The rows come from 7 hidden closed curves, with some noise, and rows from the same curve form a group. Each curve winds through 8 dimensions. The rows are also pushed far along 5 directions, which tell nothing about the answers.
In the rows, 128 means zero.
Known rows, each followed by its group:
[206 134 172 128  97 128 135  61 109 112 177 107 139 123 137 112 119 166]  Q29
[121 116 159 103 160 146 168 148 113 132 164 150  72 117 128 138 116  97]  Q795
[111 136  72  54 140 197 114 104 157 111  91 168  95 124 116 133 145 139]  Q794
[ 60 146  37 160 152 100 136 171 114 152 109 119 116 165 184 159 114  77]  Q788
[120 110 163 106 154 143 147 129  88 129 182 135 103 147 124 142 133  89]  Q794
[ 92 153 160 170 158 115 152 159 138 151 141  98 120 168 155 163 141  96]  Q834
[166 142 147 136 119 130  94 114 136 104  84 102 150 103  76 124 147 181]  Q795
[107 114 112 136 147 113 152 115 100 105 158 138 100 142 174 122 112 104]  Q788
[170 169 129 118 108 141 118 105 138 154 118  96 135 157 131 161 143 125]  Q29
[120 115  54  78 135 161 113  99 141  97 128 166 126  95 119 110 122 137]  Q287
[178 131  56 116 102  67 132  60  94 123 153  91 155 161 159 140 112 128]  Q287
[121 157  36 103 133 135 106 108 136 156 156 142 122 153 159 151 122 117]  Q29
[143 130  69 131 107 117 115  85 115 102 102 124 149 132 155 117 129 153]  Q788
[147 149  92 104 155 101 147  86 101 129 172  96  77 168 171 177 108  75]  Q834
[110  88 175  90 165 140 154 149 100 133 193 165  82 126 106 128 121  81]  Q795
[147 138 159 149 122  70 155 112 113 144 156 101 141 186 154 135 133 109]  Q29
[189 162  87  65 123 130 111  33 118 100 157 124  92 143 150 144 130 127]  Q788
[122 112 209 147 162 152 134 182 131 137 171 129  86 123 101 139 129 117]  Q788
[ 99 160  54 134 165 151 117 165 142 132  84 116 118 119 123 157 115 124]  Q168
[ 64  96  87 134 142 146 150 191 121 145 104 158 133 138 130 120 126 115]  Q794
[125 161 138 109 158 108 154  95 145 160 219  93  77 194 182 190 119  74]  Q834
[161 133  91  94 145 114 121  78  88 129 192 122 109 135 141 155 115  89]  Q795
[132  81 122 124 118  64 170 115  92 126 158 118 163 163 129  98 125 121]  Q834
[161  87 193 124  98  98 135  98 106 104 129 110 155 133 104 107 139 162]  Q794
[132  83 114 109 108 140 107  89 103  96 110 163 166 116  99  86 145 172]  Q29
[153  85 149 130 111 105 139 127  98 123 157 137 164 147 110  97 126 143]  Q168
[101 115 141 131 144 130 127 182 146 146  59 153 117 105  81 117 129 115]  Q168
[ 83 117  90 137 165 175 128 187 142 124 122 161  97 104 129 130 122 120]  Q788
[ 61  91 111 194 146  79 124 193 132 131  55 112 171 142  91 112 144 149]  Q287
[147 128  32  76 109 132  91  94 129 135 149 151 104 164 158 140 114 102]  Q834
[153 124 172 139  94 128  81 138 146 111  55 108 155 105  65 111 158 191]  Q788
[ 50  96 120 119 162 174 151 185 127 116 106 171 123 102 110 100 117 119]  Q168
[144 121 166 104 130 165 107 136 153 109 105 166 104  63  84 113 151 145]  Q795
[162 159 175 104 129 147 137 119 138 141 188 117  91 122 141 163 130 105]  Q794
[114 136 149 105 169 154 138  92 145 107 223 136  80 130 167 154 109  90]  Q287
[178 108 160 140  94 108 137 105  89 118 116  99 160 111 106 112 137 161]  Q287
[ 97 118  76 149 151 101 134 162 122 131 103 101 140 140 120 141 123 120]  Q834
[114 118 127 137 153 152 103 148 171 121 134 120 123 130 103 139 123 151]  Q29
[139 126 173  92 144 118 168  92 113 131 198 146  77 142 154 128 112  92]  Q29
[146  94 103 125  86 118 107  95  96 122 129 144 158 145 145  98 121 133]  Q834
[133 113  93  75 142 125 140  86 107 113 142 152  96 139 138 133 128 116]  Q29
[ 97 110  92 104 136 151 128 148 124 135  64 144 136 113 101 122 133 115]  Q29
[145 112 212 188 132  93 163 159 105 133 154  90 135 137 126 122 117 134]  Q29
[154 129  83 110 109 110 150  86 112 107 137 139 148 141 163 103 126 137]  Q794
[ 91 147  51 121 131 132 118 162 177 156 103 138 127 129 138 141 122 128]  Q287
[174 128 196 165 108  96 122  66 130 116 178 102 153 167 135 115 153 176]  Q287
[137 134 170 171 105 125  91 119 180  85  60  97 180  90  89 109 150 205]  Q287
[148 108 158 133 109  94 130 116  87 141 121 109 160 146 108 121 126 118]  Q168
[156 136 162 134 128 111 142 113 131 113 142 105 118 108 124 122 118 145]  Q287
[103 112 106 136 164 129 118 129 112 121 175 149 117 120 138 141 124  92]  Q795
[123 104 100 126  95  87 101 118 140 119  61 114 170 148 102 113 144 157]  Q834
[171 136 144 147 108 112 125 103  73 143 153  82 163 176 133 144 143 131]  Q794
[161 133 157 151  83 115 127 123 153 134  67 128 179 133 112  93 153 183]  Q788
[ 87  84 124 155 124  78 144 138 123  90  54 133 157 127 113  80 133 143]  Q834
[201 102 168  93 101  95 134  74 127  85 140 140 126  91  95  82 126 170]  Q795
[126 119 213 196 122 133 121 148 165 105 132 104 156 107 114 115 132 185]  Q794
[ 84 143 209 154 164 192 132 178 153 130 147 127 103 111 112 140 132 130]  Q168
[103 146  40  98 179 154 132 144 135 133 132 126  71 110 136 174 109  96]  Q287
[135 160 128  91 168 137 131 115 155 144 213 108  58 169 154 193 115  88]  Q794
[117 133 106  95 140 172 144 126 146 107  73 160  95  68 116 115 132 142]  Q287
[185 126  77  81  65 111 124  54 123 138 148 136 146 153 169 108 119 139]  Q834
[ 86 124 132 149 160 153 112 193 155 134 122 143 132 128  97 129 132 132]  Q168
[ 73 113 119 162 150 102 137 201 133 146  70 105 137 129 101 138 111 120]  Q168
[154 103 116 102 111 143 122  61 132 105  92 158 163 118 106  85 138 172]  Q788
[164 138 168 155 122 138 113  62 131 106 158 110 146 138 141 124 134 165]  Q788
[169 108 171 114  94 125 107 107 140  90  69 124 117  92  89  97 128 172]  Q834
[130  99 203 132 136 111 173 138  82 126 159 117 112 120 124 120 116 102]  Q794
[123 129 186 151 148 150 133 131 109 133 192 129 123 138 135 136 145 110]  Q287
[105 123  92 186  98  97  94 189 156 158  82 114 171 154 128 124 129 143]  Q834
[103 137  30 120 141 118 108 135 126 162 135 118 140 164 142 164 119 109]  Q795
[130 151 159 109 148 156 136 129 173 111  98 147  77  74 111 129 129 139]  Q795
[133 176 124 140 170 128 146 119 115 135 200  84  96 176 176 185 111  94]  Q168
[104 151 106  96 158 139 122 154 144 167 160 136  76 148 131 172 123  91]  Q29
[140 103 221 180 130 106 136 111  79  96 176 113 144 152 134 108 141 132]  Q788
[153 109 153 159 100  71 140 140  86 172 153 115 175 177 135 121 124 106]  Q168
[136 171 115 100 129 147  93 133 167 148  90 112  91 134 108 170 143 130]  Q788
[169 113 114  66 119 114 137  55 142  81 146 170 109 107 126  88 124 153]  Q795
[158 168 160 152 129 142 121 129 118 137 142  80 128 115 128 165 132 127]  Q794
[106  86 158 134 154 134 183 128  83 100 155 168 116 112 141  89 134 114]  Q287
[ 74 127 132 170 159 130 100 191 147 145  73 107 134 118  88 162 140 127]  Q795
[116  91 118 127 114  82 161 111  97 109 127 130 158 109 140  97 105 117]  Q794
[175 118 210 137 124 139 135 132 137 108 124 105 109  90  89 119 127 176]  Q29
[191 124 197 131 109 136 152 108 111 113 148 116 124 101 116 110 129 169]  Q795
[155 118 179 145 127 102 122 128 142 150 156 132 128 139 111 118 115 120]  Q168
[130 184 146 168 130 136  74 137 147 179 134  72 147 144 116 189 146 123]  Q795
[129  57 145 125 103  51 152 112  87 133 154 128 167 172 119  94 116 123]  Q29
[139 133 170 193 118 113 124 149 159 127 136  85 154 131 131 125 128 172]  Q834
[144 131  89 144 109 111 119  94 121 116 109 105 168 168 147 126 137 164]  Q794
[115  87 174 136 124  97 135 116 118 106 179 136 164 139 127  99 127 117]  Q287
[104 101  99 164 120  80 152 186 104 170 113 148 168 151 130 103 112  96]  Q168
[191  93 110 102  83  95 152  60  70  92 130 141 182 125 126  64 117 166]  Q168
[102 126 127 114 137 123 133 116 113 110 113 138  97 129 143 130 132 105]  Q788
[138 164 177 162 133  88 119 146 157 167 183 107 112 148 151 164 133  96]  Q795
[100  91  70  96 163  89 183  92 100  88 154 156 100 148 169 104 104  86]  Q834
[ 78  48 119  92 152 128 197 131  85 116 147 189 117 119 137  76  97  78]  Q29
[145 104 130 106 108  90 158  74 117  93 118 135 145 145 142  92 126 150]  Q794
[110 104 113 115 140 110 117 116 141 124  89 159 132 124 100 108 124 117]  Q168
[168 154 119 141 126 115 103 110 134 128 103  77 129 134 116 161 134 160]  Q29
[146 163 135 137 148 169 119 100 159 123 118 131 121 134 134 145 142 147]  Q788
[128 122  44  75 137 104 171  78 116 126 175 142 118 161 176 122 113  96]  Q834
[129  69 108 142 114  55 181 127  80 118 132 144 164 155 144  79 101 123]  Q168
[101  90 196 184 135  49 149 154 118 142 171 118 136 137 138 122 115  97]  Q795
[ 81  85 117 163 141 135 142 174 125 101  48 151 153  90  99  91 144 162]  Q287
[173 189 140 154  92 130  98 151 161 162  87  71 156 136 110 157 146 171]  Q794
[195 127 159 131  77 119 143  98 102 141 143 125 156 130 138 101 129 156]  Q788

New rows. What belongs after each?
[152 157 137 150 122 139 107 131 177 148 104 121 146 148 115 134 145 166]  Q788
[160 151 110  84 148 164  88  75 170 111 108 152  93 107 102 140 131 132]  Q168
[109 113 140 111 181 142 156  92 122 126 195 161  98 157 151 131 113  83]  Q788
[118 133  82  91 163 126 151 158 110 173 166 158  82 156 145 155 108  49]  Q168
[157  78 123  77  98  87 149  63  97 109 174 165 132 113 131  81 107 126]  Q795
[157 144  72 118 108  91 117  70  89 123 133 122 132 171 175 130 119  96]  Q834
[134 136  25  88 102 138 121  77  98 118 124 153 127 137 178 125 126 116]  Q788
[125  73 122 135  93 110 129 121  81  98  49 140 182 106  98  73 140 152]  Q834
[117  86 118 155  96 110  88 134 124 102  33 139 197  73  71  88 155 177]  Q795
[ 77 154  30 160 153 118 120 183 135 134  45 117 126 127 138 147 124 117]  Q788
[158 125 191 142  90 110 140 149 145 112  67 112 150  89  87  91 137 186]  Q794
[123 133 130 152 165 164 140 159 164 128  95 135 116 103 108 127 119 147]  Q788
[ 85 106 141 180 131 151 109 184 132 137 110 139 129 120 128 119 120 122]  Q834
[132 114 110 129 119 129 102 149 154 143  80 124 144 118  92 130 121 156]  Q168
[ 86 105  94 145 137 110 139 164  83 138  96 131 134 143 138 127 124  80]  Q834
[145 110  98  99 121 127 148  66 101 103 138 130 140 139 147 119 136 135]  Q834
[ 72  65 127 138 148  78 169 150 125 113 156 168 108 162 160  89 102  89]  Q834
[136 102 245 136 148 116 181 130 121 112 184 117 101 130 119 115 133 122]  Q834
[121 135  78 122 156 125 110 127 115 133 144 123 110 106 121 155 116  97]  Q795
[111 139 115 135 138 136 135 174 122 170 120 117 124 144 126 157 127 111]  Q795
[111 158  99 149 128 118 101 190 152 178  46 108 141 135 101 161 138 116]  Q168
[117 133 117 129 158 125 134 123 140 162 206 136  92 179 171 168 106  78]  Q168
[136 126  63  91 104 110 118 121 118 149  80 144 142 120 120 134 140 119]  Q795
[122  76  87  90 140 160 134 131  91  90  94 184 128  54  87  83 127 134]  Q795
[132 144 170 151 101 150 122 175 161 147 103 128 118 105 121 120 137 156]  Q788
[135  84 114  90 140 111 163 121  97  86 124 163  93 115 125  96 121 120]  Q788
[138 168  51 105 129 134  81 120 185 134  99 140 104  86 129 159 133 130]  Q795
[ 68 146  71 160 147 126 102 186 123 141  41 112 134 129 116 153 143 110]  Q788
[ 81  71 151 112 150 127 142 159 134 117 139 163 124 128 100  97 112 126]  Q168
[133  86 111  92 140 126 154 148  99 136 145 174 114 129 112 104 114  95]  Q168
[102 120  64 141 117 122 110 191 125 177  72 129 161 137 104 136 129 122]  Q788
[100 188 151 161 178 161 105 178 169 164 118 119  92 145 124 183 143  92]  Q168
[172  98  91  59 111 151 114 106 150 104  71 187 113  64  71  78 115 161]  Q168
[ 92 128 204 219 124  96 120 192 133 165 123 112 161 116 122 134 143 113]  Q795
[ 89 151  62 116 149 161  96 164 134 164  77 128 118 131 108 168 135 100]  Q788
[131  99 134 119  72 129 126 126 126 129  49 162 182  76  90  68 143 172]  Q795
[ 92 186  80 142 150 121  96 174 156 166  75 121 113 133 116 173 146 128]  Q29
[152 108 162 125  99 136 112 132 128  92  47 138 138  91  82  86 149 170]  Q834
[131 113 112 109 129 161  99 149 134 117  85 141 146  92  68 110 131 159]  Q168
[117 187  86 140 109 146 113 154 158 161  55 122 126 127 151 151 147 134]  Q788
[117 121 222 204 147 134 137 152 129 116 130 107 138 121 118 125 152 156]  Q287
[170 147  65 142  70  73 102 127 132 148  39  98 191 109 103 116 131 173]  Q795
[ 82  61 119 146 118  57 178 170 101 137 162 150 163 132 144  84  94  97]  Q794
[119 111 212 189 146 100 119 125 134 131 145 122 145 140 111 118 123 120]  Q168
[159 112 213 147 103  70 133  95 125 126 127 109 155 160 113 107 134 142]  Q168
[153 115 186 151 129 118 155 146 112 122 149 131 114  81 116 109 114 134]  Q795
[ 81 150  87 137 142 133 117 150 126 155  81 135 138 123 133 152 140  94]  Q795
[134  96 132 136 117 121 121 107 141  89  89 145 156 114  96  81 154 195]  Q287
[ 99  94 124 147 121 148 128 170 148 122  68 146 168 116  96  90 137 155]  Q29
[ 63 109 138 160 141 102 158 168 139 120  94 143 147 131 136  97 126 125]  Q794
[134 149 111 152 126 116 131 104 120 143 130  83 150 164 157 161 145 122]  Q834
[ 94 126 119 122 152 123 163 153 157 139 125 122  94 129 142 142 115 109]  Q834
[164 128 143 134 110 115 128  97 125 131 119 121 150 131 115 111 123 152]  Q788
[ 65 134 111 140 186 139 122 175 164 123  87 133  84  98 112 154 123 107]  Q795
[123 125  84 108 124 145  93 107 151 113  83 124 144 102  99 128 136 160]  Q287
[101  89 191 192 128  86 130 132  84 131 153 124 172 126 127 114 138 105]  Q795
[112  97  86  50 122 129 151 121 138 118  94 192  93 116 119  94 125 113]  Q788
[100  66 165 173 144 110 189 153  88 123 177 141 151 145 150  85 102 106]  Q29
[129 160 128 116 154 107 131 101 132 167 228 118  83 163 174 179 106  62]  Q795
[ 60 106 214 220 154 109 130 206 143 116  76 111 171 110  87 112 152 144]  Q287
[138 126 105 141 115 110 122 135 133 105  80 113 163 119 106 107 135 168]  Q794
[150  79  99 149  96  67 131  90  88 114 120 148 208 156 131  65 126 144]  Q168
[196 153  84  94 103 117 123  87 122 151 153 139 135 152 143 130 123 117]  Q168
[133 117 173 144 147 120 149 100 144 101 186 131 122 152 148 110 119 135]  Q29
[166 142 111  86 110 147 103  97 167 137 148 137 120 148 126 141 129 150]  Q168
[108 125 176 165 157 133 134 181 150 130 140 135 113 136 115 124 138 130]  Q788
[102 147  98  94 153 148 141 162 148 175 162 156  79 128 145 159 111  75]  Q795
[ 63 132  84 120 142 135 113 177 151 159  85 164 121 123 114 133 136 122]  Q29
[ 87 143 199 185 149 159 110 185 163 145 121 124 140 123 102 135 151 143]  Q795
[ 98 116  81 140 161 109 135 115 100 130 150 154 142 162 157 123 119  80]  Q168
[168  79 104  46 107 121 151  40  82 106 128 176 136 129 116  85 125 125]  Q788
[161 159 135  68 139 181 107  67 138 131 195 126  84 166 140 168 141 120]  Q794
[124  92 156 197 121  56 179 156  77 139 140 101 172 161 147 101 111 115]  Q29
[120 110 179 162 113  74 183 132 121 156 179 104 151 168 162 117 121 115]  Q834
[166 162  91 145 101 123  93 136 148 164 108 115 161 147 118 140 137 140]  Q168
[ 61 116  84 162 171 133 102 186 149 132 103 148 132 103 109 140 131 107]  Q795
[ 57 118  42 124 171 117 133 150 123 160 131 125 113 176 156 174 109  66]  Q29
[116 117 212 164 155 127 138 132 104  98 163 127 110 133 129 120 141 116]  Q788
[101 121 205 146 154 124 149 138 161 116 162 148  96 106 130 113 122 121]  Q795
[119 140  42  90 127  95 139 130 120 154 127 147 119 170 154 133 124  85]  Q788
[130 146 115 161 148 124 133 105 129 142 146 123 148 170 161 142 129 119]  Q788
[125 172  63 170  87 107  80 159 186 165  50 113 181 115 126 140 143 168]  Q795
[134 113  96 141 103  70 123  82  99 163 118 132 177 175 150 119 124  94]  Q168
[137 156  57 166  92  95  95 154 134 139  21  96 184 136 114 129 152 168]  Q788
[138 100 134 190  93  98 108 158 139 121  42 136 209 104  85  69 138 193]  Q168
[132 113 197 140 140  99 152 113 108 118 167 128 111 146 135 123 134 126]  Q29
[115  84 137 147 103  99 139 170 117 129  39 131 186 120  77  82 144 155]  Q29
[ 64 122 117 140 172 151 125 206 118 148  99 124 112 128 100 161 136  92]  Q794
[ 80 139 156 164 144 112 128 153 121 138 118 108 112 149 147 150 134  94]  Q788
[ 82 143  59 178 154 110 146 165 119 185  81 118 165 171 150 155 121  91]  Q788
[133 131 130 166 122 145 104 139 140 123 113 115 162 131 119 128 133 166]  Q168
[ 79  89  97 131 143  76 156 158  97 141 120 121 137 164 135 136 115  87]  Q794
[131 157 150  94 161 194 111  95 152 109 139 126  77 112 116 158 148 124]  Q834
[ 92  64 108 144 117  67 138 114  70 126 130 147 182 129 124  90 115 102]  Q795
[141 170 191 153 130 160  74 142 177 128 116 101 118 126  92 154 161 163]  Q788
[116 135 200 196 128 158 111 173 131 137 101 108 161 105  95 123 160 159]  Q287
[ 82 127  83 184 135 130 122 169 150 144  32 133 185 130 116 113 140 153]  Q788
[144  99 131 126 126  99 137 116 123 118 120 128 131 124 116 115 106 141]  Q168
[130 175 102 126 112 170  97 118 148 143 106 104 156 141 133 155 145 154]  Q168
[162 138 148 103 128 144 113  67 101 120 174 140 112 108 137 142 138 106]  Q795
[ 81 150  92 141 160 143 100 165 143 146  74 119 120 120 109 171 144 106]  Q795
[140 150  17  96 120 129 132  73 120 113  96 141 138 121 159 122 129 138]  Q287
